There are 4 ways to turn a row about zero (a turn may also mirror it). The second row of each pair is the first, turned, with some noise. The first 36 pairs use one turn. New pairs use 2 turns, one after the other, and a turn may come again.
Some pairs, each with its turns in order after it:
[-0.35  0.13  0.67 -0.14 -0.76  3.88  0.64  0.05]
[ 0.42 -0.08  2.08  3.20 -0.52 -0.67 -0.94 -1.29]	q_496

[-0.63  0.18 -2.53  2.18  0.65  2.73 -0.21 -0.32]
[-1.91  1.89  2.36  0.60 -0.64  1.68 -0.78  2.12]	q_99

[ 0.14  0.93  0.91 -1.93  0.56 -0.41 -1.79 -2.21]
[ 2.63 -2.35  0.36  1.24 -0.03  0.04 -0.48 -0.99]	q_227

[-0.61  0.21  4.86 -0.25  0.67 -0.07  0.90  4.44]
[-0.86 -1.72 -2.93 -0.28 -0.88 -5.19  1.32  1.77]	q_99

[ 0.60  4.52 -1.86  0.91 -0.37  0.18 -0.52  0.89]
[-3.03 -1.54 -1.15  1.91  1.18 -1.56  1.12  1.76]	q_496

[ 1.27  0.07 -0.01  0.43 -2.28 -3.24  1.84  1.27]
[-2.28 -0.65 -2.12 -2.02  2.14  2.01 -1.23  0.08]	q_227

[ 0.37  0.46 -0.24  2.75  0.19  0.00  4.90 -1.11]
[ 0.61 -0.67 -1.32 -4.88 -1.21  1.31  1.95 -0.76]	q_559

[-2.29 -4.90 -1.27 -2.81 -0.43 -0.43  0.98  0.53]
[ 1.83  1.31  2.32 -2.91 -2.85  0.13  1.72 -3.32]	q_496

[ 1.34 -0.11  0.29 -0.21 -1.00 -1.32  3.13  0.26]
[ 0.80 -1.55 -0.09  3.16  0.87 -0.58  1.05 -0.79]	q_99

[ 0.09 -0.57  1.88  0.62 -1.87 -0.56  3.46 -4.90]
[ 0.18 -0.64 -1.96 -3.14  3.96  1.84  1.97 -2.64]	q_559

[ 0.77 -1.38  0.68 -1.95 -0.01 -0.60  2.16 -0.04]
[ 0.73 -1.26  0.82  0.95  1.62 -1.67  0.74 -1.39]	q_99

[-0.34 -0.65 -1.32  0.62  0.84 -1.23  3.05  4.90]
[-3.61  1.82 -0.23 -3.57  0.50  0.64  2.59 -0.80]	q_227

[ 0.09 -0.47 -0.27 -0.16  3.92  0.26  1.73 -1.67]
[ 1.07  0.78  1.73 -0.53 -1.31  3.54  0.99 -1.70]	q_559

[-0.63  2.08 -0.07 -4.11  4.90 -0.03 -1.44 -0.73]
[ 3.76 -2.69 -2.43  0.24  2.30 -1.18  3.70 -0.81]	q_496

[-0.41 -0.27  0.09 -4.90 -2.33  1.08  0.43 -0.43]
[-1.33 -1.65  0.83 -0.79  1.11 -1.29 -1.60 -4.29]	q_99

[-0.34 -2.09  1.69  2.00  1.65  0.13  3.32 -1.10]
[-2.86 -1.76 -0.64 -0.86 -1.16 -2.76  0.44  2.46]	q_227

[-1.47  3.05  0.09 -0.75  1.00  0.08  0.92 -0.47]
[ 0.32  1.54  1.02 -1.69 -0.43 -0.02 -1.90 -1.71]	q_559

[-3.52 -0.09 -0.56 -0.46 -2.03 -0.31  1.36  2.61]
[-1.93  1.10  2.71 -1.46 -0.13  3.21  0.20  0.86]	q_227

[-0.37  4.90 -1.84  0.19 -1.06  1.81 -1.36  2.38]
[-1.49 -0.64  2.04 -1.30 -1.70 -3.29 -3.83  0.32]	q_559

[ 4.90 -0.60 -1.22 -0.45 -4.73  0.16  1.15 -0.85]
[-0.08  1.42 -5.97  0.67 -0.32  2.45 -2.62  0.77]	q_227

[ 2.56  1.15 -0.14 -4.90  0.51 -0.41  0.34 -1.19]
[ 2.34 -2.24 -2.68 -0.23 -1.90  1.83  0.66 -2.90]	q_227

[ 0.30  2.05 -3.94 -1.03  1.09  0.90 -0.67  2.27]
[-2.01 -0.13  2.09  0.57 -3.99 -1.66 -1.24 -0.62]	q_559

[-0.74  0.75 -1.47 -4.90 -1.05  1.39  0.11  2.51]
[-0.10  0.37 -0.59  2.30 -2.05 -1.04  4.36 -3.10]	q_496

[ 1.03  2.16 -0.71 -0.59 -1.21 -1.21 -0.23  0.38]
[-2.40  0.94  0.29 -1.08  0.41 -1.31 -0.69  0.11]	q_559

[ 1.04  0.94  0.58 -1.60  1.93  1.18  0.41  3.07]
[-0.23  1.38 -0.14  0.41  0.00 -4.09 -0.77  0.18]	q_99

[ 1.00  0.28  0.61 -0.53 -0.21 -0.35 -1.82  0.07]
[-1.04  0.33  0.96  0.91  1.03 -0.25 -0.49  0.97]	q_559

[-1.72 -0.61 -0.50  4.48  1.40 -1.44 -0.31  2.21]
[-1.85 -2.53 -0.57 -2.98 -0.96 -1.27 -3.39  0.30]	q_496

[-0.47  0.61 -4.90 -0.24 -0.84  2.41  1.64 -0.40]
[ 2.04  3.62 -0.56 -2.30 -2.84  0.54 -0.56  1.23]	q_227

[-0.78 -0.65 -0.10 -0.58  0.52  0.55  2.62 -1.56]
[ 1.13  1.53  1.90 -0.46  1.34 -1.29 -0.17 -0.71]	q_496

[ 0.97 -2.12  1.24 -0.14  0.53 -3.41 -0.29  3.35]
[-0.06  2.89 -1.68  1.81 -1.10 -0.27  1.81  3.33]	q_559

[ 0.64  1.03 -1.07  0.35  0.42 -2.25 -0.43 -0.42]
[ 1.58  1.42 -1.33  0.66 -0.06  0.96  0.29 -0.50]	q_99

[ 0.48 -0.84 -2.96 -1.55 -0.65 -1.12 -4.22  0.02]
[ 1.83  2.12  0.85 -2.37 -2.86  1.51 -1.10 -2.73]	q_99

[-0.92 -0.30 -1.12  0.12  0.70  0.59 -0.89 -0.25]
[ 0.30 -1.55  0.99 -0.39 -0.34 -0.19  0.66  0.02]	q_496

[-1.44 -1.80  0.48  0.60  0.63 -0.30  2.12  1.25]
[-0.84 -0.66  0.80  0.96  0.20 -1.18  2.95  0.72]	q_99

[-0.53  2.55 -4.86 -0.73 -2.43  1.00 -0.09 -1.68]
[ 3.83  2.98 -0.01 -2.12 -1.53  1.75 -2.59  0.22]	q_227

[ 1.79 -0.26 -2.67 -0.61  0.17 -0.27 -0.44 -1.81]
[ 0.61  0.42  1.09 -0.41 -0.25 -0.17  2.17  2.78]	q_496

New pairs. What belongs after each?
[-1.54 -1.43  1.93 -0.89 -0.43  1.06 -0.95 -0.26]
[ 0.15 -1.98  1.21 -0.33  1.99  0.99  0.39 -0.18]	q_496 q_559

[-1.43  1.66 -0.33  0.44  0.35 -0.05  3.05 -0.91]
[ 1.28  1.49 -1.68 -1.14  1.73 -0.16  1.99  0.29]	q_496 q_99

[-1.34 -0.39 -1.90  3.12  0.86  1.22 -0.18  0.77]
[ 0.42  0.17 -0.49 -1.78 -1.20  3.06 -0.07 -1.96]	q_496 q_496

[ 0.25  1.83  3.73 -4.00 -0.38 -1.72 -1.16 -0.67]
[ 2.39 -0.31  0.56 -2.87 -0.03 -0.02  4.32  2.59]	q_99 q_496

[-0.08  1.60  1.49  1.54  1.05  4.90 -0.62  2.67]
[-1.23  1.20 -3.23 -1.88 -3.99 -0.89  2.19 -1.42]	q_99 q_99

[-4.32 -0.38  0.52 -2.11 -0.72  2.10 -0.25  0.95]
[ 1.90  1.65 -2.11  1.03  0.35  0.16 -1.68 -3.80]	q_99 q_559

[-2.14  1.01 -2.85 -4.39 -0.66 -0.65  1.18  0.69]
[ 1.88 -2.21  0.72 -1.23  1.46 -0.24 -4.53  1.08]	q_559 q_227

[ 3.29  2.01  2.28  0.28 -3.52  0.80 -1.90  0.94]
[-1.68 -2.24  2.35 -1.36  2.29 -0.14  3.72 -1.67]	q_559 q_227

[-1.24 -1.33 -1.97 -0.64 -0.27 -0.15 -1.56  1.25]
[-0.17  1.21  0.09 -0.23  1.78 -0.14 -1.38  1.91]	q_559 q_227

[-0.98 -0.88  4.90  0.95 -3.24  1.86 -0.19  1.76]
[ 3.52 -2.46 -2.31 -0.74 -0.33  0.57 -3.76  1.47]	q_227 q_559

[-2.53 -0.57 -1.18  2.03 -0.05  0.26 -0.47  2.18]
[-2.55 -1.47 -1.45  1.64 -0.15 -1.61  0.37  1.35]	q_559 q_559

[-0.59 -4.90 -4.46 -0.23  1.11  0.56  1.35 -1.98]
[ 0.52 -5.17 -2.85 -1.94  0.66  0.39  2.77 -2.58]	q_559 q_559

[-0.68  4.19 -1.16  1.53 -3.09  1.93  2.17 -0.09]
[-1.78  0.98 -2.90 -1.45  0.15  1.28  3.97  2.71]	q_496 q_99

[ 4.90  0.58  0.95 -0.04 -0.36 -0.21  0.51  0.87]
[-2.34 -1.92 -1.05  0.55 -2.11  2.00 -1.12 -2.39]	q_227 q_559

[-1.41  0.80 -1.07  4.82  0.55 -4.52  0.64 -0.31]
[ 1.43  3.23  0.49  4.98 -1.44 -1.02 -1.59 -2.26]	q_496 q_559

[-0.14  0.56 -0.19  1.16 -2.71 -0.77 -1.34 -2.01]
[-0.46  2.52  1.72 -1.94 -0.07  0.09  1.42 -0.18]	q_559 q_99

[-0.36 -0.24  0.35  0.14 -0.02  1.49 -2.92 -0.63]
[ 1.10  0.06  0.51  1.65 -0.47  2.26  0.74 -1.08]	q_99 q_227

[-0.76  0.70  2.15 -0.82  1.64 -0.40  0.51  0.95]
[ 2.38  0.02 -1.30 -0.95  0.28 -1.04  0.19  0.74]	q_496 q_227

[ 0.89 -0.21  0.43 -2.96 -1.31 -2.36  2.24 -0.21]
[2.44 0.00 1.68 0.27 2.09 2.56 1.18 1.08]	q_99 q_99

[ 0.67  1.54  0.65 -2.14 -0.26 -0.63 -0.37 -0.55]
[ 0.80 -0.81  1.93 -0.78  0.23  1.40 -0.96  0.39]	q_227 q_99

[-0.24  2.87  1.97  0.38  0.00 -1.50 -1.07  1.14]
[ 0.86 -0.14  0.31  1.21  1.83  3.34 -0.88 -0.70]	q_227 q_559

[ 3.68  2.79  0.24 -2.96  2.36 -0.55  1.60  1.50]
[-0.39 -1.70 -3.06 -2.31  1.71  0.40 -0.03  4.55]	q_99 q_496

[-0.57  2.29  1.54 -0.26  1.57  1.89  0.14 -1.60]
[-0.44  3.29  0.01 -1.53 -0.52 -1.45  0.73 -0.02]	q_99 q_99

[ 2.08  1.28  0.82 -2.43  1.68  2.16 -2.02  0.20]
[-1.55  2.47 -2.99 -0.75  0.64 -1.86 -0.16  1.43]	q_496 q_227

[ 2.39 -0.73 -0.43  0.03 -0.99  1.15  0.26 -1.51]
[ 0.32  0.14  0.75 -1.39  0.00 -1.48 -0.53  2.47]	q_496 q_559

[ 0.02 -1.47 -1.80 -1.59  2.11 -1.19 -2.91  0.26]
[-0.23  0.65  1.84 -2.02 -0.74  1.06  3.44  0.08]	q_227 q_559

[ 0.50 -0.74  0.62 -0.34 -2.39  0.83  0.96 -0.32]
[-0.27  1.55 -0.65  0.13 -1.25  1.54  1.40 -0.73]	q_559 q_559

[ 0.19  0.97  4.90 -0.92 -0.18 -1.00 -0.30  1.05]
[ 0.12 -0.98  2.08  1.00  0.19 -2.03  0.16  4.13]	q_227 q_227

[ 0.28  1.04  0.63  1.25 -1.43  1.55  2.86 -0.45]
[-0.70  1.99  0.56  1.61  0.57 -0.05  2.25 -1.88]	q_559 q_559

[-1.48 -0.92  0.04 -0.44  0.86  2.76 -0.28  1.34]
[ 0.07  1.73 -0.48  0.11 -1.08  1.79 -1.47  1.77]	q_559 q_496

[-0.46 -1.20 -0.65  1.16  0.74 -0.03 -1.86  2.96]
[-0.34 -1.68  1.66 -0.78 -1.74  1.36  0.15 -2.44]	q_496 q_99

[-1.67  4.18 -0.54  4.90  0.35 -0.13 -0.45  2.40]
[ 0.77  1.75 -4.88 -4.03  2.67 -0.03 -0.09 -0.48]	q_227 q_99

[-2.83 -2.79 -0.55  1.02 -0.43 -0.18  0.17 -1.24]
[ 1.42  1.59  1.34  1.12  0.33 -1.03 -0.91 -2.97]	q_99 q_496

[-0.31 -0.06  2.61  0.62  1.74 -0.17 -2.35 -1.26]
[ 0.97  0.36 -1.64  0.42 -1.88 -1.09  2.65 -0.82]	q_99 q_496

[ 0.20  0.61 -3.46  4.90  0.93 -0.17 -1.90 -0.36]
[ 1.69 -2.99 -1.85  3.92 -0.04 -3.26 -0.26 -0.15]	q_559 q_559

[-4.18  1.03  0.26  1.78 -0.60  3.07 -2.67 -0.57]
[-4.99  0.77 -0.18 -2.02 -1.00 -1.38 -0.09 -2.70]	q_99 q_99

[-0.03  0.18 -2.94  4.90 -0.17  0.60 -1.52  0.34]
[-3.67 -1.44 -1.26  1.62 -2.88 -1.14 -2.79  1.18]	q_99 q_99

[ 0.63  0.04  0.56 -0.11 -0.03 -1.48  0.75 -0.62]
[-0.47 -0.71  0.57 -0.46 -0.59  0.91  1.21  0.06]	q_99 q_559

[ 3.68 -1.06 -1.34 -0.17 -0.36 -0.98 -0.86 -1.29]
[-1.12 -1.21  2.14 -0.14  2.42  0.34  1.25  2.15]	q_99 q_559

[-0.34  0.63 -0.90 -1.85  0.09  4.90 -0.08  0.09]
[-2.05 -1.45 -1.02 -3.07  2.53 -2.30 -0.59  0.59]	q_227 q_559

[ 0.87  0.93  2.02  0.35  4.25  0.13 -4.78  0.38]
[ 1.86  0.09  5.64  0.43 -2.88 -0.61 -0.11  0.13]	q_496 q_99

[ 0.73 -0.27 -0.41  0.37  2.49  0.26 -2.13 -0.07]
[ 0.61  0.43 -1.61  0.56 -0.02 -1.71 -1.58 -1.07]	q_99 q_99

[ 4.90 -0.30 -0.06  0.36 -2.54 -0.73 -1.23 -1.47]
[ 0.90 -0.99  1.35 -1.89 -2.23 -3.91 -1.72  1.97]	q_496 q_559

[-0.23 -2.59  1.61 -2.41  0.40 -1.01  0.66 -3.87]
[ 0.02 -0.61 -2.48  1.34 -2.65 -1.77 -0.51 -3.54]	q_496 q_227

[ 1.24  1.92  3.85 -0.53 -0.41  3.00 -0.30  1.13]
[-1.19  1.11 -2.01  4.37 -1.66  0.17 -1.15  1.33]	q_99 q_559

[-1.83 -1.21  2.26 -0.22 -0.06 -0.24  0.20 -1.54]
[ 1.37  1.86  1.73  0.51  0.93  0.10 -1.43  1.27]	q_559 q_99

[ 4.75 -2.74 -1.06  1.50 -2.31  0.41 -0.02 -0.44]
[ 2.37 -4.22  0.66 -0.62 -2.56 -0.53 -1.68  2.27]	q_99 q_99

[ 1.63 -2.14  3.05 -0.06  4.90  0.64 -0.36 -2.23]
[ 0.20  4.72  2.98  1.27 -1.46  0.00  2.72  2.09]	q_99 q_559

